The rows of a group lie close to one hidden flat surface of 11 dimensions, which passes through zero. Surfaces can cross.
(in the rows, 128 means zero)
Some rows, each with its group after it:
[136 118 131 103  89 134 163  84 137 117  95 183 133 131  86 121]
J_580
[139 116 140 127 143 137 114 104 112 120 161 128 128 115  99 110]
J_789
[ 82 165 142 109 137 120 160 129 165 113 136 133 164 140 147 147]
J_410
[151 105  66 152  62 167 118 136 131 131  94 149 135 169 172 107]
J_939
[158 126  85 140 145 150 165 179 143 102  93  79 119 165 113 104]
J_939
[164 103  95 131  66 123 128  44  94 170 147 124 110 134  92  52]
J_268
[136 149 160 156 181 176 119 137 141  90 142  39 169  73 107 169]
J_895
[ 81 152 174 169 124 127 104 135 138 111 160 177 158  86 118 183]
J_594
[116  95 135  97  96 170  92 186 129 185 156 103 111 158  89 110]
J_410
[127 164 141 155 108  98  87 103  94 163 127 162 119 106 113 144]
J_410
[125 149 126 111 134 100 121 128 137 142 130 111 108 117 172  97]
J_789
[122 142 130  14 105 112 156 124 159 235 149 118  70 186  94  73]
J_268
[118 121 125 150 133 135 147 147 116 146 163 125 183 148  79 111]
J_889
[129 116 150  96 132  83 148 132 126 193 127  41  99  84 143  95]
J_703
[140 114  79 142 105 131 117 143 131 126  95  67 135 144 144  78]
J_889
[137  96  85 134 117 115  56 110 148 211 110 115 142 114 127  98]
J_939
[111 154 124 107  30 109 127 125 125  99  75 150 158 200 109 131]
J_895
[104 136 104 102 135 128 129  86 110 141 143 126  71 159 151 131]
J_268
[121 146 109 145 134 122 148 180 138  96 119  90 132 139 156  89]
J_703
[115 105 115 101 130  92 120 162 172 118 127 133 142 184  68  89]
J_410
[157 138  94 139 139  95 140 125 167  85 133 140 155 160 118  54]
J_895
[158 169 140 103 141  99 148 165 131 126  66  73  88 105 139 101]
J_789
[135 130 149 143 108 124 128 126 154 122 120 159 139 102  93 136]
J_594
[129 152 123 109 171 110  88 150 115 166 107  87 118 158  64 142]
J_939
[140 130 124  91 149 108  91 128 125 136 140 164 109 165 141 107]
J_268
[ 67 108 115 148  76 163 138 174 147 146  99   5 151 136 141 178]
J_889
[152 111  97 125 125 127 104 150 156 143  91  75 106 118 119  80]
J_939
[114  89  54 158 167  97 108 131  77 141 116 125 120 160 168  96]
J_939
[ 92 100 116 196 111 130  63 144 131 142 114 161 150 108  83 181]
J_594
[ 78  73  98 179 113  82 136 144 175 134 116 140  92 109 161 169]
J_889
[106 157 144 142 135  44 133 174 121 134 145 124 124 135 134  99]
J_580
[168 143 105 115 169 155 142 166 197 135 108 132 106 109 131  83]
J_594
[137 148 111 125 159 147 131 115  89 112 174 164 150 169 156  95]
J_889
[141 136 142  71 146 106 147 109 113 158  85 158 116 120  87 117]
J_580
[149 130 129 130 106 107 127 126 127 126 121 146 114 137 104  98]
J_889
[121 133 189 107  95 117 121 193 168 113 131 151 136 130  93 143]
J_895
[142 112  79 181  99 124 126  46  75 105 120 107  76 113 114 106]
J_268
[112 160 195  72 127 150 196 166 129 135 129  60 103  75 196 134]
J_410
[121 104 104 119  94 161 140 102 119 132 126 114 146 152 179 135]
J_789
[174 146 130 102  95 154  68 132 168 160  92 114 113 129  70 116]
J_939
[133 168 146 145 139 152  91  71  90 102 156 115 137 107 110 148]
J_789
[139 114 111 144 162 117 152  99 142  93 125 139 158 103 166 110]
J_410
[114 157 169 118 146 131 133 113 116 130 153 177 183 118 122 155]
J_703
[124 125  99 141 129 211 109 143 154 148 117 147 141 135 142 172]
J_594
[ 96 130 107  97  93 185 145  85 146 140 139 111 151 158 136 136]
J_268
[129 140 135 118 173 143  71 119 172 126 142 121 113  94 111 136]
J_594
[126 135 124  91 149 140 165  83 113 134 135  44 132 118 211 127]
J_594
[170  98 141 118 121 147 146 178 149 140 130 154 112 124 102 107]
J_895
[102  45  74 134 111 129 110  75 124 105 151 124 115 153 163 112]
J_703
[170  53 101 131 170 135 225 172 107 112 117 156 138 121 138  57]
J_789
[154 125 148 109  74 166 132  64 101 125 126 184 114 100 182 145]
J_703
[108  78 138 128 157 138 138 121 149 112 140  94 174 115 124 161]
J_410
[179  93 156 116 106 124 160 126 104 169 145 170  85 124  99 135]
J_895
[130 163 104 116 100 147 108 124 125 145 112 114 117 144 151  93]
J_410
[131 138 149 120 150 115  88 166 162 114 127 103 109 102 119 106]
J_580
[ 99  53 133 151 141 104 207 176 128 146 150 165 139 120 152 148]
J_703
[ 99 112 134 101 181  86 134 129 108 142 101 176 127 125 190 175]
J_789
[161 140 138 142 109  95 137 150 130  87 113 136  86 116 129  91]
J_594
[118 103  77 102 212 168 124  66 129 172 132 151 165 112 116 105]
J_580
[136 123 118 138 135 142 114  88  87 107 148 166  99 142 171 166]
J_889
[144 163 183 141  57 179 137  94 152  65 147 182  95 109 116 189]
J_895
[109  91 155 103 125  92 124  74 114 155 169 154 150 129  94 130]
J_703
[179  94 121 131 108 178 191 117 143 136 114 118 135 145 138 182]
J_580
[130 126 139 142 120 140  90 153 123  68 144 123 171 157 164 143]
J_895
[118 110 124 148 137 139 151 158 139 141 128 150 136 131 124 166]
J_703
[156 101 165 102 132  64  75 119 217  95 157  41 126 138 147 148]
J_580
[ 92 123  96 150 188 116 190 123 146  87 183 168 189 147 190 103]
J_939
[155 158 117 133 124 133 100  76 170  70 151 102  40 112 117 107]
J_895
[172 107 147  75 122  77  54 132 110 187 119 133 179 161 127  91]
J_268
[142 104  78 138 119 136  75 164 121  83 119 118  89 188 134  94]
J_594
[110 104 118 158 167 137 149 164 149 124 137 132 165 127  72 137]
J_789
[112 158 176  81 115 167 122 118 162  93 121 131 151 132  63 151]
J_939
[149  76 147 121  84 185 124 103 129 122 171 204 161 131 127 131]
J_410
[107  95  97  98 172 104  60 103 131 133 136 127 125 157 126 110]
J_789
[157 169  95 136 133 125 167  84 109 123  87  95 155 125 120  88]
J_789
[152  96  76 134 104 119 133 123 110 179 133  77 146 138 167  36]
J_268
[147 145 168 128 158 107 123 101 116 156 145  84 115  92  56 160]
J_889
[118 147 162  84 138 107 134  92 106  84 139 145 169  94 167  57]
J_703
[152 106 100 121 178 117  43 125 138 130 123 106  75 127 104 112]
J_594
[178 158 109 158 119 156 117 111  69  83  65 104 116 124  90 127]
J_895
[154 136 121 150  89 152 167 130 101 103  82  69  47 111  65 122]
J_268
[124 156 133 134 123  85 142 133  98 145 159 167 162 176 162 134]
J_580
[120 151 156 127 147  91 177 113 137 118 180 150 141 127 144 126]
J_939
[155 125 188 148 120 133 110  98  58 112 162 126 144 117 124 204]
J_895
[ 83 154 107 106 144  65 100 108 114 155  92 132 131 141  98  98]
J_895
[115 145 112 103  88 100 114 142 167 106  96  99 143 165  98  69]
J_580
[ 92  93 127 139 161 111  99 166  55 167 129 118 165 105 179 121]
J_889
[140 105 140 104 103 156 156 126 153 105 135 123 157 151 133 132]
J_594
[ 91 137 132 111 162 167 109 135 174 121 166 119 159 130 118 136]
J_268
[147 105 121 120 154 123 116 110 112 127 106 167 105 112 119 124]
J_703
[126 117 119  87 207 120 148 152  68 213 141  77  83 149 148 146]
J_594
[134 132 113 176 117 123 131 136 120  95 118  91   5 109 108 155]
J_268
[138  92  82 116 117 131  75  87 126  94 112 200 120 136 128  56]
J_939
[153  63 184  94 113 128 150  93 129  94 139 133 159  83 140 126]
J_410
[138 128 130 132 146 148 147 184 144 153 115  74 107 104 106 119]
J_410
[123 110 119 134  99  96 111 102 134 112 102 111 187  95 189  83]
J_410
[163 136 129 121 192 142 136 145 139 126 109  82 118  97 123 128]
J_889
[147  99 110 156 133 126 152 118 165 164 148 239  98 100 152 138]
J_703
[109 122 128 145 121 122 108 152 144 140 152 125 117 131 121 137]
J_789
[142 122 145 106 113 152 120 136 135 164 165 122 144 127  97  87]
J_268
[122 144 176  96 144 102 104  97 119 133 150 177 119 102 153 146]
J_789
[136 150  88 141 147 169  95 139 164 139 104 119 135 149 108 154]
J_703
[ 30 162 186 100 156 114 143 113  89 120 167 116 169 133 137 209]
J_939
[ 74 130  94 156 119 113 150 151 125 130 172 133 162 165 183  97]
J_889
[130  89 102 116 140 117 148  42 114 124 118 176 116 116 130 121]
J_580
[118 128 116 161  76 161 109 111  66 103 111 138  76 118 116 133]
J_580
[170  98 110 142 137 128 137 132 166 124 152  96 140 158 156 136]
J_580
[ 88 107 135 119 165 134 118 160 114 153 128 139 183 107 163 125]
J_889

New rows, each followed by its group:
[148 155  89 152  87 196 108 115 115 141 136 179 113 158 136 126]
J_410
[131 144 176 135 149  92 152 173 127 148 157 120  97  73 136 114]
J_789
[140 125 118 148  63 134 178 120 121 167 125  86 127 131 124 124]
J_789
[125 122 123 176 163 134  50 130 136  82 156  89  66 103 104 154]
J_268
[116  97 133 118 108 122 141 140 139 176 143  74 124 122 113 121]
J_789
[135  92 106 124  43 152 115  85 114  65 115  77  68 134 174  90]
J_703
[163 168 136 155 142 149 124  68 117  85 122  52 102  89  86 151]
J_895
[125 162 120 151 122 123  97 128 120  58 138 135 120 153 112 104]
J_703
[115 141 150 129  96 135 187 172 155 128 133  87 142  99 183 107]
J_703
[ 76 127 179 128 123  64 142  90 105  97 186 141 182 117 134 129]
J_594
[ 96 140 198 118  64 101 141 107  94  70 192 142 189 178  61 129]
J_703
[ 88 138 127 107 173 154 156 158  93 148 157 113 144 136 213 139]
J_268
[114 131 122  77 136 139 153 104 118 154 120 147 216 156 151  99]
J_268
[157 121 105 135 132 157 123 119  77  79  74 139 112 154 130 159]
J_789
[139 139 129  79 155 133  52  32  94 129 141 135 133 134 131 121]
J_889
[ 91 134  95 123 106 113 109 146  95 131  78 112 145 167 157 124]
J_895
[173 110 156 117  92 147 106 118 122  81  97 140  58 104 145 155]
J_580
[ 93 107 124 131 108 137 174 127  99 130 112 107 167 160  91 168]
J_939
[ 85 102 145 140 119 154 173 130 148 112 142  86 163  82 171 152]
J_939
[121 147 154 102 126 108  90 120 151 115 140 190 108  96 140  89]
J_939
[112 102 131 104 125 148 111 203 116 171  83 121 131 127 114 127]
J_895
[143 111  72 178 105 127 131  78  55 128 126 137 117 165 153 136]
J_789
[169 116  89 130 102 164 137 149 144 134  80 121 107 147 119 112]
J_594
[144 133 136  61 149 136  78  93 134 131 106 119 123 140  73 110]
J_889
[ 97 128 119 118  97 125 180  87  99 183 122  79 106 120 154 149]
J_268
[133 191 137 140 133  75 164 123 110 122 117 132 103  91 144  74]
J_594
[147 121 107 104  87 124 155 102 103 166 100  92 114 144 116  87]
J_268
[142 134  86 153 160 180 167 107 162 116 131 145 160 102 133  97]
J_895
[123 145  85 117 114 123 101  81 135 137  96 101 144 164 123 116]
J_789
[127 152 118 132 165 129 140 139 134 135 124 105 107 125 117 133]
J_410
[166 123  84 141 135  98 161 173 108 126 128 153  45 149 163  43]
J_268
[107 146 121 120 136 105  87 168 107 116  70 147 190 148  87 102]
J_895
[146 173 112 159 130 144 176 150 145  95  70 154 155 105  82 101]
J_895
[126 169 132 119 131 186  93  90  96  91 115 153 174 142 156 166]
J_703
[126 123 167 169  67 160 143 119 139 131 129  90 129  76  84 184]
J_268
[104 150 123 143  96 117 200  54 104 158 131 161 150 128 139 167]
J_895
[105 111 134 112 189 118 120 151  92 169 111  65 153 131 108 172]
J_703
[170 172 108 113  91 175 151  85 125  83  80 113 151 141 146  98]
J_789
[112 133 128 126 136 158 115 107 122 142 152 127 142 122 139 150]
J_410
[146 147  68 132 124 154 100 113 118 123 127  95 131 200 178 125]
J_939
[105 125 115 107 129 110 110  66 156 131 160 109 160 135 152  93]
J_939
[158  74 152 132 133 164 119  83 113 129 158 157 149  82 123 138]
J_410
[135 163 103 134 163  80 131 148  82 142 122 134  72 135 145  75]
J_594
[ 74 147 161 124 126  75 143 113 103 157 140 120 188 134 134 176]
J_895
[104 116 106 130 153 149 133 180 137 132 149 148 144 169 142 128]
J_594
[144 134 137 111 121 158 105  97 111 130 122 116 167 115 135 123]
J_889
[ 99 156  92 144 152  92 194  94 182 131 151 135 164 127 152  93]
J_895
[141 134  79 112 166 176  97 147 174 111 103  70 149 158 111  98]
J_939
[153  65 129 147 185 161 163 134 150 111 169 177 140 120  87 151]
J_410
[ 96 112 136 127 118 122 115  50 103 128 148 134 136 116 126 166]
J_580
[181 110 130 185 154 185  90 100  78 142 159  98  86  78 200 214]
J_939
[139 115 148 103  80 149 141 104 133 152 129 114 118 142  99 154]
J_895
[116 153 105 136 114  88 124 130 151 123 116 169 156 145 151  77]
J_410
[123 181 138 123 141  73 101  99  75 152 182 109 143 150 177 100]
J_703
[188 102 112 158 171 172 135  82 174 116 123 127 147 102  53 165]
J_889
[131 129 124 114 100 111 104  41 114  96 152 166 154 144 131  99]
J_594
[147 179 165 102 146 158  73  88  76  98  91 135 122 100 107 165]
J_703
[111 129 154 141 168 138 183 107 120  86 175 116 146 109 152 162]
J_939
[123 108 144 117 147  91 149  89 111  74 139 152 126 144 150 155]
J_410
[130 143 146 134 102  64 170  94 152 116 176 156 116 147 147 127]
J_895
[133 123 115 146 160 118  96 164 163  84 110 153 186 138 158 127]
J_268
[157 121 158 117 146 110 152  87  79 143 167 120 113  85 135  91]
J_789
[102 142  97 113 118 146 133 118 134 148 109  88 164 154 119 107]
J_594
[ 95 122 146 160 107 156 112  75 138 126 147 102 170  90 117 191]
J_268
[135  73 189 124 123 170  91 152 106 101 182 153  95 112  74 165]
J_789
[130 150 127 114 142  92 157 146  89 149 106 170 117 138 141 106]
J_580
[123 132 171  83 134 156 149 125 167 188 116 127 196 108  69 165]
J_703
[100  78 117 116 105 142 146 140 138 166 128  94 141 145 139 152]
J_789
[ 81  80 141 106  94 124 102 145 104 128 166 126 147 162 190 135]
J_410
[163 117  75 120 139 211 108  81 136 126  99 170 133 118  85  83]
J_895
[111 147 157  92  85 164  57  91 173  89 131 166 143 139  72 143]
J_895
[102  94 102 142 129 137 128 131 173 130 123 146 168 126 130 132]
J_889
[164 135 103 156 148 118 148 151 112  44  58 170 141 135 120 103]
J_268
[157 197 158 107 155 140 108 106  64 121 112 167 153 114 171 130]
J_703
[ 55 149 126 107 155 102 111 119 112 145 147 136 172 157 141 148]
J_939
[123 157 143 151 170 125 154 118 139 133 165 114 174  86  90 105]
J_789
[156  97  70 159 129 166 103 109 106 111 116 131  93 135 228 144]
J_594
[155 122 154 127 125  94 104 102  82 136 153 163  56 118 125 140]
J_895
[109 173 145 110 126 132 162 141 144  98 135  83 140 124 160 105]
J_594
[121 125 128 141 171 130  78 127 102 113 148 104 111 109 161 139]
J_895
[138 128 163 142 159 128 151 125 163 133 132 118 101  89  75 200]
J_889
[175 134  99 141 159 134 113 121 141 184  95 161  54  80 166 136]
J_703
[148 154 138 124  92 138 111  79 159 130 141 156  94  90 154 108]
J_703
[131 177 168 111  96 131 157 140 185 130 146 145 179 123  89 101]
J_703
[ 99  74 145 108 129 122  97 120 145 158 144 121 185 154  41 158]
J_594
[132 109 146 148 127 136  92 165 158 158 196 126 130 112 149 116]
J_268
[ 64 160 114  78 220 100  61 106  64 166 118 130 130 107 177  96]
J_580
[165 124 122 158 212 122 136 122 127 118 160 121 152  90 116  97]
J_895
[113 140 146 135 154  77 149 169 113 151 111 144  94 106 173 161]
J_789
[137 128 128 146 117  92 134 151 130 146 114 151 171  88 168  63]
J_889
[101 150 108 119 190  84 163 103 118 122 128 146  72 120 110 112]
J_268
[152 125 150  60  77 121 110 134 119 191 161 191  92 193 172 133]
J_268
[ 89 139 111 157 106 147 112  84 103 106 180 212 170 148 176 130]
J_580
[ 92 168 115 154 153 115 111 146  99 160 153 144 101 142 157 151]
J_410
[148 139 117  45 207 194  49 165 149 106 185 133  70 218 104 106]
J_594
[156  85 134 109 150 172 148 119 135 183 147  93 135 107  99 138]
J_895
[202 104 104 130 100 167 144  65 154 108 131  80 132 146  83 111]
J_939
[116 103 136 125 168 115 172 142 101  51 118 152 104 110  91  98]
J_939
[126  99 101 110  82 121 175 101 117 178 124 111 120 169 153 131]
J_895
[103 103 116 128 147 111  82  90 129 162 166 131 163 187  37 175]
J_703
[119 130 105 173 141 110 115 140 101 138 119 106 125 101 192 131]
J_410
[121 136  92  67  62 114  82 109 199 164  93  88 118 182 133  83]
J_789
[137 145 116 116 119 154 116 159 111 175 140 117 101 103 192  63]
J_410
[170 112 121 141 137 127 149 111 145 118 169 134  93 126 142 105]
J_895
[162 107 112 134 182 108 119 123 114 135 132 151  81 103 138 102]
J_580
